There are 8 hidden switches. A switch that is on adds its own fixed numbers to the row, and there is some noise. The rows also spread widely along 11 directions, which tell nothing about the answers.
Known rows, each followed by its switches (1 for on, 0 for off):
| -.16 |  .28 | -.08 | -.04 |  .01 |  .29 | -.27 | -.09 |  .10 | -.45 | -.01 | -.18 | -.20 | -.19 |  .24 |  .12 |  .08 |  .20 | -.14 |  .46 |  .02 |  .13 |  .29 |  .25 | -.11 | -.10 | -.19 | -.42 | -.07 |  .19 | -.10 |  .22 | -.12 | -.16 |  .23 |  .07 |  .23 | -> 0 0 0 1 0 0 0 0
| -.01 |  .18 | -.25 | -.07 | -.33 |  .08 |  .01 | -.31 | -.11 |  .14 |  .19 |  .08 | -.15 |  .05 |  .46 |  .15 |  .23 | -.06 | -.10 |  .12 | -.05 |  .05 | -.03 |  .38 |  .30 | -.14 | -.06 | -.18 |  .12 |  .05 |  .09 |  .31 | -.28 |  .00 | -.04 |  .08 |  .05 | -> 0 0 1 0 0 0 1 1
|  .11 |  .07 |  .16 | -.09 |  .27 |  .19 | -.20 |  .21 |  .16 | -.18 |  .25 | -.12 | -.10 | -.20 |  .34 |  .11 | -.12 |  .03 |  .04 |  .35 |  .20 | -.12 |  .40 | -.02 | -.09 |  .13 | -.42 | -.16 | -.01 |  .05 |  .12 |  .17 | -.08 | -.10 |  .24 | -.18 |  .42 | -> 1 0 0 1 0 0 0 0
| -.19 | -.03 | -.08 |  .21 |  .06 |  .09 |  .03 | -.16 |  .06 | -.14 | -.17 | -.32 | -.04 | -.05 |  .10 | -.15 | -.20 | -.23 |  .13 |  .20 |  .28 |  .02 |  .20 |  .13 | -.24 |  .00 | -.04 | -.33 | -.25 |  .16 | -.41 | -.09 |  .14 |  .35 |  .05 |  .14 | -.05 | -> 0 0 0 0 0 0 1 1
|  .01 | -.15 | -.08 | -.25 |  .06 |  .31 | -.51 | -.03 | -.04 | -.10 |  .09 |  .15 | -.05 |  .22 |  .27 | -.06 | -.30 |  .19 | -.06 |  .34 |  .09 | -.09 |  .03 |  .26 |  .08 | -.19 | -.26 | -.08 |  .18 |  .01 |  .16 | -.07 | -.15 | -.11 |  .30 | -.19 |  .09 | -> 0 1 1 0 0 1 0 0
|  .11 |  .11 |  .02 | -.19 |  .13 |  .03 | -.10 | -.10 | -.25 |  .02 |  .21 |  .09 |  .06 |  .25 |  .38 | -.02 | -.13 |  .05 |  .32 |  .19 | -.02 |  .05 |  .12 |  .30 |  .35 | -.03 | -.19 | -.21 |  .34 | -.10 | -.08 | -.17 | -.12 |  .02 | -.07 | -.20 | -.07 | -> 0 0 1 0 0 0 0 1
| -.08 |  .18 |  .21 |  .05 |  .10 | -.07 |  .12 | -.03 |  .00 |  .01 |  .28 | -.14 | -.18 | -.34 |  .56 |  .14 | -.21 | -.20 |  .11 |  .06 |  .22 | -.04 |  .37 |  .13 |  .04 |  .01 | -.29 | -.27 | -.11 |  .27 | -.14 |  .19 | -.01 |  .06 |  .14 | -.01 |  .25 | -> 1 0 0 1 0 1 0 0
| -.19 |  .13 |  .13 | -.12 |  .15 |  .13 | -.18 | -.05 | -.26 | -.15 |  .06 | -.07 |  .02 | -.09 |  .32 | -.18 | -.32 |  .10 |  .29 |  .10 | -.15 |  .13 |  .22 |  .32 |  .10 | -.17 | -.12 | -.24 |  .01 |  .02 | -.14 | -.24 | -.11 |  .05 | -.01 | -.15 | -.07 | -> 1 0 0 0 1 0 0 1
| -.15 |  .15 |  .09 |  .12 |  .14 |  .17 | -.21 |  .11 |  .17 |  .04 |  .16 | -.19 | -.05 | -.35 | -.14 | -.27 | -.31 | -.13 |  .15 | -.38 | -.09 | -.10 |  .31 | -.21 | -.19 |  .12 | -.34 |  .03 | -.15 |  .06 |  .27 |  .10 | -.08 |  .05 |  .25 | -.30 |  .17 | -> 1 0 1 1 0 1 1 0
| -.12 |  .00 | -.11 |  .08 | -.18 |  .28 | -.04 |  .05 |  .53 |  .03 | -.17 |  .02 | -.16 | -.19 | -.07 |  .05 |  .26 | -.08 | -.35 |  .25 | -.12 | -.17 |  .10 | -.05 | -.24 |  .01 | -.06 |  .02 | -.38 | -.08 |  .39 |  .44 | -.17 |  .02 |  .21 |  .18 |  .21 | -> 1 0 1 0 0 1 1 1
| -.35 | -.08 |  .29 | -.20 | -.05 |  .00 | -.08 | -.03 |  .08 |  .14 |  .00 |  .29 |  .08 |  .05 |  .41 | -.22 |  .19 | -.33 |  .01 | -.07 | -.39 |  .21 |  .13 |  .44 |  .09 | -.25 | -.15 | -.14 | -.05 | -.19 |  .02 |  .14 | -.19 |  .27 | -.07 | -.13 | -.07 | -> 0 0 0 1 1 0 1 1
|  .06 |  .20 |  .21 | -.01 | -.12 |  .22 | -.30 | -.10 |  .46 | -.09 | -.07 |  .08 |  .06 | -.18 | -.10 |  .40 |  .16 |  .33 | -.18 |  .53 |  .04 |  .11 |  .66 | -.06 | -.27 | -.07 | -.38 | -.07 | -.18 | -.16 |  .37 |  .20 | -.31 | -.09 |  .04 | -.11 |  .39 | -> 1 0 1 1 0 1 0 1
|  .06 |  .00 |  .24 | -.03 | -.34 | -.15 | -.01 | -.06 | -.03 |  .26 |  .24 |  .14 |  .13 | -.15 |  .21 |  .30 |  .07 |  .18 | -.07 |  .04 | -.18 | -.08 |  .29 |  .09 |  .22 | -.04 | -.05 |  .09 |  .07 | -.11 |  .17 |  .20 | -.39 | -.10 | -.12 | -.02 |  .26 | -> 1 0 1 1 1 0 0 0
|  .07 | -.21 |  .04 | -.15 |  .27 |  .14 | -.32 |  .25 |  .26 | -.09 |  .00 | -.08 |  .01 | -.31 | -.05 |  .20 | -.37 |  .24 |  .03 |  .61 |  .11 | -.31 |  .33 | -.08 | -.16 |  .05 | -.15 |  .25 | -.23 | -.03 |  .29 | -.24 | -.06 |  .00 |  .09 |  .01 |  .38 | -> 1 0 1 1 0 0 0 1
| -.03 |  .32 | -.10 |  .18 | -.39 |  .10 | -.21 | -.24 | -.21 | -.04 |  .07 | -.20 |  .06 |  .04 | -.11 |  .11 | -.07 |  .38 |  .04 | -.08 | -.04 |  .18 |  .34 | -.01 |  .02 | -.10 | -.14 | -.28 |  .07 |  .04 | -.13 |  .10 | -.25 | -.12 | -.01 | -.07 |  .05 | -> 1 0 0 0 0 0 0 1
| -.31 |  .10 | -.14 | -.20 |  .03 |  .29 | -.23 | -.15 |  .02 | -.27 | -.21 |  .12 | -.10 |  .22 |  .09 | -.32 |  .19 |  .05 |  .00 |  .08 | -.51 |  .16 | -.23 |  .45 |  .25 | -.19 |  .08 | -.19 |  .15 | -.21 |  .00 |  .10 | -.17 | -.06 |  .08 | -.03 | -.24 | -> 0 1 1 0 0 0 0 0
| -.19 | -.01 |  .02 |  .05 | -.26 |  .05 | -.31 | -.37 | -.03 | -.01 | -.21 |  .01 |  .13 |  .00 | -.07 |  .19 | -.22 |  .26 |  .03 |  .29 |  .03 |  .21 |  .28 |  .22 | -.06 | -.34 | -.02 | -.05 | -.19 | -.12 | -.13 | -.20 | -.13 |  .11 | -.15 |  .02 | -.08 | -> 1 0 0 0 0 1 0 1
| -.31 | -.17 | -.10 | -.08 | -.14 |  .11 | -.43 | -.26 |  .02 |  .02 | -.17 |  .03 |  .11 | -.21 | -.11 |  .12 | -.37 |  .20 | -.02 |  .31 | -.03 |  .02 |  .21 |  .29 | -.09 | -.33 |  .01 |  .18 | -.24 |  .02 |  .02 | -.30 | -.18 |  .21 | -.13 |  .08 |  .05 | -> 0 0 1 1 0 0 0 1
|  .06 | -.08 | -.06 | -.21 | -.10 |  .09 | -.34 | -.25 |  .00 |  .01 | -.06 |  .15 |  .08 |  .16 |  .18 |  .14 |  .18 |  .09 |  .04 |  .25 | -.10 |  .18 | -.06 |  .33 |  .24 | -.11 | -.07 |  .06 |  .17 | -.39 |  .11 |  .14 | -.23 | -.01 | -.18 | -.19 |  .04 | -> 1 1 0 1 0 0 0 0
|  .15 |  .09 | -.24 |  .06 |  .09 |  .27 | -.21 | -.30 |  .26 | -.23 | -.33 | -.17 |  .05 |  .01 | -.16 |  .07 |  .24 | -.05 |  .22 |  .49 |  .11 |  .21 |  .06 |  .07 | -.19 |  .13 | -.08 | -.04 | -.12 | -.47 |  .08 |  .01 | -.02 |  .21 | -.26 | -.12 | -.02 | -> 0 0 0 0 0 0 1 1
|  .12 |  .11 | -.19 | -.07 | -.35 |  .23 | -.24 | -.18 | -.06 |  .04 |  .23 |  .12 | -.08 |  .24 |  .39 |  .09 |  .34 | -.03 | -.20 |  .12 |  .02 |  .09 | -.03 |  .24 |  .19 | -.08 | -.25 | -.24 |  .23 | -.11 |  .12 |  .49 | -.29 | -.13 |  .11 | -.13 |  .13 | -> 0 0 0 0 0 0 1 0
|  .19 |  .08 | -.10 |  .06 | -.12 |  .16 | -.14 | -.35 | -.05 |  .27 |  .18 | -.04 |  .15 | -.06 |  .07 |  .12 | -.12 | -.15 |  .30 | -.10 |  .28 |  .07 |  .19 |  .02 |  .07 |  .11 | -.29 |  .14 |  .06 | -.28 |  .18 |  .13 | -.24 |  .17 | -.24 | -.38 |  .12 | -> 1 0 1 0 0 0 0 0
| -.18 |  .08 |  .12 | -.19 |  .57 |  .13 | -.11 |  .01 |  .03 | -.21 |  .05 | -.14 | -.13 | -.22 |  .44 | -.33 | -.20 | -.38 |  .44 |  .09 | -.01 |  .10 |  .09 |  .32 |  .07 |  .06 | -.23 | -.16 |  .00 | -.08 | -.07 | -.10 |  .11 |  .22 |  .03 | -.28 | -.01 | -> 1 0 0 1 0 0 1 0

New rows. What belongs after each?
| -.04 |  .04 |  .18 | -.03 |  .30 |  .03 | -.01 |  .05 |  .04 |  .17 |  .29 | -.12 | -.05 | -.21 |  .38 | -.10 | -.50 | -.33 |  .32 | -.07 |  .31 | -.12 |  .42 |  .02 | -.12 |  .13 | -.49 | -.14 | -.06 |  .23 |  .06 | -.06 |  .00 |  .29 |  .17 | -.25 |  .22 | -> 0 1 1 1 0 1 0 1
|  .09 |  .13 |  .20 |  .25 | -.32 | -.14 | -.05 |  .07 | -.09 |  .18 |  .14 | -.09 |  .28 |  .20 | -.34 |  .06 | -.04 |  .28 |  .12 | -.26 | -.26 |  .02 |  .44 | -.34 |  .01 |  .10 | -.20 | -.08 |  .13 | -.19 | -.12 |  .01 | -.22 | -.06 | -.08 | -.16 |  .07 | -> 0 0 0 0 0 0 0 1
| -.06 |  .22 | -.25 |  .00 |  .00 |  .48 | -.37 | -.33 |  .15 | -.24 | -.04 | -.23 | -.12 | -.37 |  .07 |  .06 | -.13 |  .09 |  .02 |  .34 |  .26 |  .10 |  .22 |  .16 | -.21 | -.05 | -.25 | -.05 | -.18 |  .01 |  .25 |  .12 | -.17 |  .01 |  .06 | -.16 |  .22 | -> 1 0 1 0 0 0 1 0
| -.27 |  .05 | -.22 | -.02 |  .10 |  .32 | -.01 | -.15 |  .23 | -.21 | -.32 | -.05 | -.13 |  .01 |  .14 | -.23 |  .12 | -.22 |  .04 |  .27 | -.04 |  .06 | -.10 |  .35 | -.03 | -.09 |  .08 | -.24 | -.18 | -.08 | -.07 |  .14 | -.04 |  .24 |  .04 |  .12 | -.15 | -> 1 0 1 0 0 0 0 1
| -.01 | -.12 | -.14 | -.12 | -.27 |  .09 | -.31 | -.18 | -.06 |  .04 |  .07 |  .11 | -.03 |  .18 |  .34 |  .10 |  .20 |  .00 | -.15 |  .21 |  .07 |  .05 | -.10 |  .35 |  .21 | -.16 | -.06 | -.11 |  .14 | -.11 |  .00 |  .29 | -.21 | -.01 |  .02 | -.02 |  .08 | -> 1 0 0 1 0 0 1 0
| -.03 | -.14 |  .35 | -.15 |  .17 | -.06 | -.05 |  .33 |  .19 | -.08 | -.03 |  .20 |  .02 |  .07 |  .26 |  .02 |  .00 |  .14 | -.04 |  .45 | -.22 | -.21 |  .28 |  .13 |  .06 | -.05 | -.05 | -.19 |  .01 | -.06 |  .07 | -.06 | -.11 | -.06 |  .19 |  .10 |  .12 | -> 1 0 1 1 1 1 0 1
| -.16 |  .12 | -.20 | -.06 | -.21 |  .25 | -.33 | -.22 | -.12 |  .06 |  .12 | -.01 | -.02 | -.11 | -.01 | -.08 | -.18 |  .14 |  .01 | -.20 | -.24 |  .04 |  .01 |  .15 |  .10 | -.12 | -.16 |  .09 |  .06 | -.04 |  .23 |  .11 | -.30 | -.09 |  .04 | -.20 |  .08 | -> 0 1 1 0 0 0 0 0
| -.13 | -.18 |  .10 |  .15 | -.29 |  .12 | -.30 | -.21 | -.16 |  .20 |  .01 |  .00 |  .33 |  .09 | -.14 | -.18 | -.37 |  .06 |  .12 | -.24 |  .09 |  .03 |  .23 |  .03 | -.08 | -.13 | -.12 |  .03 | -.02 | -.11 | -.11 | -.12 | -.25 |  .20 | -.08 | -.26 | -.07 | -> 1 0 1 0 1 0 0 0
| -.24 |  .01 | -.07 |  .00 | -.24 | -.01 | -.11 | -.43 | -.07 |  .02 | -.22 |  .09 |  .00 | -.04 |  .23 | -.04 |  .14 | -.17 |  .07 | -.07 | -.20 |  .27 | -.12 |  .47 |  .09 | -.19 |  .10 | -.10 | -.07 | -.20 | -.08 |  .16 | -.16 |  .20 | -.18 |  .01 | -.18 | -> 0 1 0 1 1 1 0 0
|  .09 | -.13 |  .26 | -.27 |  .32 | -.08 | -.31 |  .21 |  .08 | -.22 |  .00 |  .09 | -.03 |  .08 |  .25 |  .05 | -.07 |  .30 |  .08 |  .53 | -.22 | -.10 |  .15 |  .15 |  .18 | -.04 | -.11 | -.05 |  .17 | -.18 |  .07 | -.20 |  .01 | -.21 |  .15 | -.07 |  .15 | -> 1 1 0 1 0 1 1 0
| -.26 | -.07 | -.13 |  .01 | -.17 |  .30 | -.29 | -.03 |  .07 |  .04 | -.01 | -.07 | -.04 | -.17 | -.06 | -.15 | -.17 | -.04 | -.11 | -.18 | -.18 | -.04 |  .00 |  .04 | -.09 | -.09 | -.14 |  .13 | -.20 | -.07 |  .20 |  .21 | -.20 |  .02 |  .13 | -.14 |  .13 | -> 1 1 0 0 0 0 0 0
|  .34 | -.51 |  .15 | -.05 | -.13 | -.06 | -.05 |  .20 |  .06 |  .38 |  .19 |  .25 |  .22 |  .41 |  .29 | -.01 |  .10 | -.17 | -.03 |  .14 |  .16 | -.36 | -.06 | -.02 |  .19 |  .17 | -.08 |  .12 |  .23 | -.33 |  .14 |  .17 | -.19 |  .11 |  .02 | -.15 |  .13 | -> 1 0 1 0 1 0 1 0
|  .26 | -.06 |  .00 | -.01 | -.19 |  .22 | -.34 |  .15 | -.06 |  .01 |  .23 | -.08 |  .03 |  .10 |  .12 |  .00 |  .00 |  .24 | -.12 |  .10 |  .03 | -.16 |  .12 | -.13 | -.01 |  .14 | -.28 | -.05 |  .18 | -.10 |  .29 |  .26 | -.24 | -.26 |  .24 | -.24 |  .33 | -> 1 1 0 0 1 0 1 0
| -.20 |  .02 |  .15 | -.22 | -.10 | -.14 | -.07 | -.10 | -.01 |  .06 | -.04 |  .25 | -.03 | -.10 |  .23 |  .23 | -.10 |  .35 | -.04 |  .38 | -.46 | -.04 |  .14 |  .36 |  .35 | -.36 |  .16 |  .11 | -.05 | -.10 |  .11 | -.18 | -.21 | -.13 | -.08 |  .21 | -.01 | -> 1 0 1 0 0 1 0 1
| -.26 | -.29 |  .10 | -.22 |  .04 |  .13 | -.13 |  .07 |  .33 |  .11 | -.07 |  .20 | -.05 | -.19 |  .22 | -.03 |  .01 | -.20 | -.18 |  .16 | -.20 | -.15 |  .01 |  .26 |  .04 | -.10 | -.06 |  .20 | -.19 | -.14 |  .25 |  .21 | -.18 |  .13 |  .08 |  .04 |  .21 | -> 1 1 1 1 0 0 0 0
|  .23 |  .00 | -.18 | -.01 | -.14 |  .21 | -.11 |  .13 |  .05 |  .26 |  .22 |  .12 |  .05 |  .33 |  .04 | -.11 |  .16 | -.15 |  .04 | -.15 | -.05 | -.16 | -.04 | -.11 |  .13 |  .18 | -.27 | -.02 |  .22 | -.23 |  .29 |  .35 | -.26 |  .00 |  .11 | -.25 |  .10 | -> 0 0 1 0 0 0 0 1
| -.12 | -.17 | -.04 |  .06 | -.28 |  .23 | -.36 | -.25 |  .16 | -.07 | -.12 | -.09 |  .05 | -.31 |  .01 |  .36 | -.25 |  .26 | -.27 |  .55 |  .31 | -.04 |  .32 |  .11 | -.25 | -.22 | -.09 |  .11 | -.38 |  .04 |  .02 |  .03 | -.18 |  .03 |  .00 |  .11 |  .32 | -> 1 0 0 0 0 0 0 0
| -.04 | -.03 | -.25 |  .09 |  .01 |  .17 | -.09 | -.08 |  .07 |  .08 | -.08 | -.17 |  .01 | -.16 | -.11 | -.09 | -.17 | -.21 |  .21 | -.03 |  .00 | -.05 | -.02 | -.04 | -.10 |  .11 | -.07 |  .13 | -.23 | -.19 |  .09 |  .02 | -.03 |  .25 | -.12 | -.09 |  .01 | -> 0 0 0 0 0 0 0 1
|  .01 | -.10 |  .01 |  .29 | -.50 |  .10 | -.38 | -.42 | -.01 |  .21 |  .05 | -.13 |  .28 |  .08 | -.11 |  .13 | -.10 | -.04 | -.05 | -.15 |  .52 |  .19 |  .42 | -.05 | -.26 | -.07 | -.35 | -.12 | -.06 | -.03 | -.17 |  .21 | -.21 |  .28 | -.08 | -.26 |  .14 | -> 1 0 0 1 0 0 1 0
|  .07 |  .03 | -.10 |  .27 | -.24 |  .13 | -.05 |  .00 |  .14 |  .15 |  .02 | -.18 |  .09 |  .08 | -.25 | -.07 |  .03 | -.01 |  .00 | -.15 |  .08 | -.12 |  .23 | -.26 | -.14 |  .18 | -.17 | -.10 | -.04 | -.06 |  .06 |  .21 | -.17 |  .09 |  .09 | -.06 |  .11 | -> 1 0 1 0 0 0 1 1
| -.25 |  .15 |  .36 | -.24 |  .51 |  .32 | -.05 |  .25 |  .28 | -.28 |  .11 |  .04 | -.13 | -.16 |  .39 | -.29 | -.08 | -.12 |  .12 |  .24 | -.23 | -.02 |  .34 |  .21 |  .00 | -.02 | -.36 | -.26 | -.04 | -.01 |  .10 |  .08 | -.06 | -.03 |  .29 | -.21 |  .16 | -> 1 0 1 0 0 0 0 0
|  .07 |  .03 |  .12 |  .01 | -.02 |  .16 | -.30 | -.10 |  .38 | -.22 | -.08 | -.06 | -.07 | -.24 |  .13 |  .37 |  .13 |  .17 | -.20 |  .66 |  .23 |  .03 |  .41 |  .05 | -.26 | -.04 | -.24 | -.11 | -.22 | -.08 |  .16 |  .20 | -.10 | -.07 |  .10 |  .01 |  .37 | -> 1 0 0 1 0 1 1 0
|  .05 |  .18 | -.08 |  .11 |  .03 | -.03 |  .23 | -.16 | -.03 |  .16 |  .24 | -.27 | -.13 | -.41 |  .34 |  .14 | -.23 | -.20 |  .24 |  .05 |  .22 | -.14 |  .26 |  .03 |  .05 |  .15 | -.13 | -.03 | -.15 |  .17 |  .06 |  .03 | -.06 |  .17 | -.07 |  .04 |  .20 | -> 1 0 1 0 0 0 1 1
|  .13 | -.02 | -.27 |  .19 | -.25 |  .17 | -.08 |  .03 |  .04 |  .02 |  .12 | -.22 | -.11 |  .07 |  .18 |  .13 | -.06 | -.01 | -.18 |  .21 |  .50 | -.26 |  .18 | -.04 | -.12 |  .13 | -.18 | -.32 |  .00 |  .33 | -.08 |  .34 | -.14 |  .04 |  .30 |  .15 |  .27 | -> 1 0 1 1 0 0 0 1
| -.13 | -.23 | -.13 |  .03 | -.20 |  .02 | -.02 | -.01 |  .19 |  .00 | -.17 |  .04 | -.14 | -.07 |  .16 |  .16 |  .04 |  .01 | -.28 |  .39 | -.06 | -.23 | -.14 |  .17 |  .05 | -.13 |  .22 |  .04 | -.25 | -.04 | -.01 |  .20 | -.06 | -.01 |  .12 |  .34 |  .07 | -> 1 0 0 0 0 1 0 0
| -.02 | -.03 | -.10 | -.26 | -.03 |  .24 | -.59 |  .12 | -.27 |  .00 |  .29 |  .08 |  .03 |  .16 |  .10 | -.14 | -.33 |  .31 |  .04 |  .03 | -.23 | -.03 |  .05 |  .14 |  .16 | -.21 | -.29 |  .03 |  .22 | -.04 |  .23 | -.17 | -.19 | -.18 |  .18 | -.31 |  .07 | -> 0 0 0 0 0 0 1 1
| -.37 | -.01 |  .24 |  .01 |  .36 |  .14 |  .02 | -.09 |  .09 | -.20 | -.14 | -.25 |  .02 | -.21 |  .20 | -.24 | -.50 | -.13 |  .28 |  .22 |  .16 |  .05 |  .44 |  .22 | -.21 | -.08 | -.19 | -.30 | -.23 |  .23 | -.34 | -.34 |  .09 |  .34 |  .09 |  .00 | -.01 | -> 1 1 1 0 0 0 0 1
| -.14 |  .18 |  .08 |  .09 | -.22 |  .10 |  .06 | -.02 |  .12 | -.13 | -.07 | -.02 | -.05 |  .17 |  .19 |  .02 |  .31 |  .06 | -.15 |  .19 | -.14 |  .12 |  .23 |  .15 |  .05 | -.08 | -.08 | -.45 | -.01 | -.01 | -.21 |  .35 | -.17 | -.03 |  .13 |  .15 |  .02 | -> 1 0 0 0 0 0 0 1
|  .01 |  .16 | -.39 |  .08 | -.06 |  .10 | -.03 | -.25 | -.22 |  .00 |  .00 | -.24 | -.13 | -.08 |  .27 | -.20 |  .05 | -.34 |  .29 | -.16 |  .06 |  .10 | -.20 |  .27 |  .06 |  .11 |  .00 | -.20 |  .02 | -.04 | -.04 |  .14 | -.06 |  .24 | -.09 | -.07 | -.12 | -> 0 0 0 1 1 0 1 1
|  .25 | -.30 |  .03 |  .03 | -.28 |  .08 | -.33 | -.14 | -.01 | -.04 | -.06 |  .00 |  .19 |  .27 |  .22 |  .24 |  .06 |  .19 | -.14 |  .49 |  .44 | -.03 |  .19 |  .14 | -.09 |  .01 | -.14 | -.19 |  .12 | -.11 | -.12 |  .15 | -.20 |  .02 |  .02 | -.05 |  .22 | -> 1 1 0 1 1 0 0 0
|  .26 | -.36 |  .01 |  .02 |  .17 |  .00 | -.19 |  .10 | -.07 | -.10 | -.09 | -.19 |  .15 |  .02 |  .01 |  .04 | -.33 |  .20 |  .23 |  .45 |  .21 | -.27 |  .03 | -.08 | -.02 |  .18 |  .05 |  .13 |  .00 | -.22 | -.06 | -.31 |  .03 |  .02 | -.04 | -.05 |  .13 | -> 1 1 0 0 1 0 0 0
| -.24 |  .05 | -.07 |  .21 | -.23 |  .22 | -.04 | -.31 |  .36 | -.05 | -.37 | -.14 |  .07 | -.25 | -.21 |  .11 |  .14 | -.08 | -.07 |  .24 |  .01 |  .18 |  .27 |  .06 | -.32 | -.08 | -.02 | -.01 | -.48 | -.23 | -.02 |  .19 | -.14 |  .27 | -.20 |  .10 |  .05 | -> 1 0 0 0 0 0 0 1
|  .15 | -.14 | -.32 | -.07 | -.16 |  .32 | -.46 |  .00 |  .08 | -.05 | -.10 |  .11 |  .02 |  .60 |  .04 | -.18 |  .32 |  .00 | -.15 |  .22 |  .17 | -.01 | -.18 |  .20 |  .06 | -.01 | -.14 | -.28 |  .30 | -.20 |  .09 |  .31 | -.21 |  .03 |  .20 | -.12 | -.05 | -> 1 0 1 1 0 0 1 1
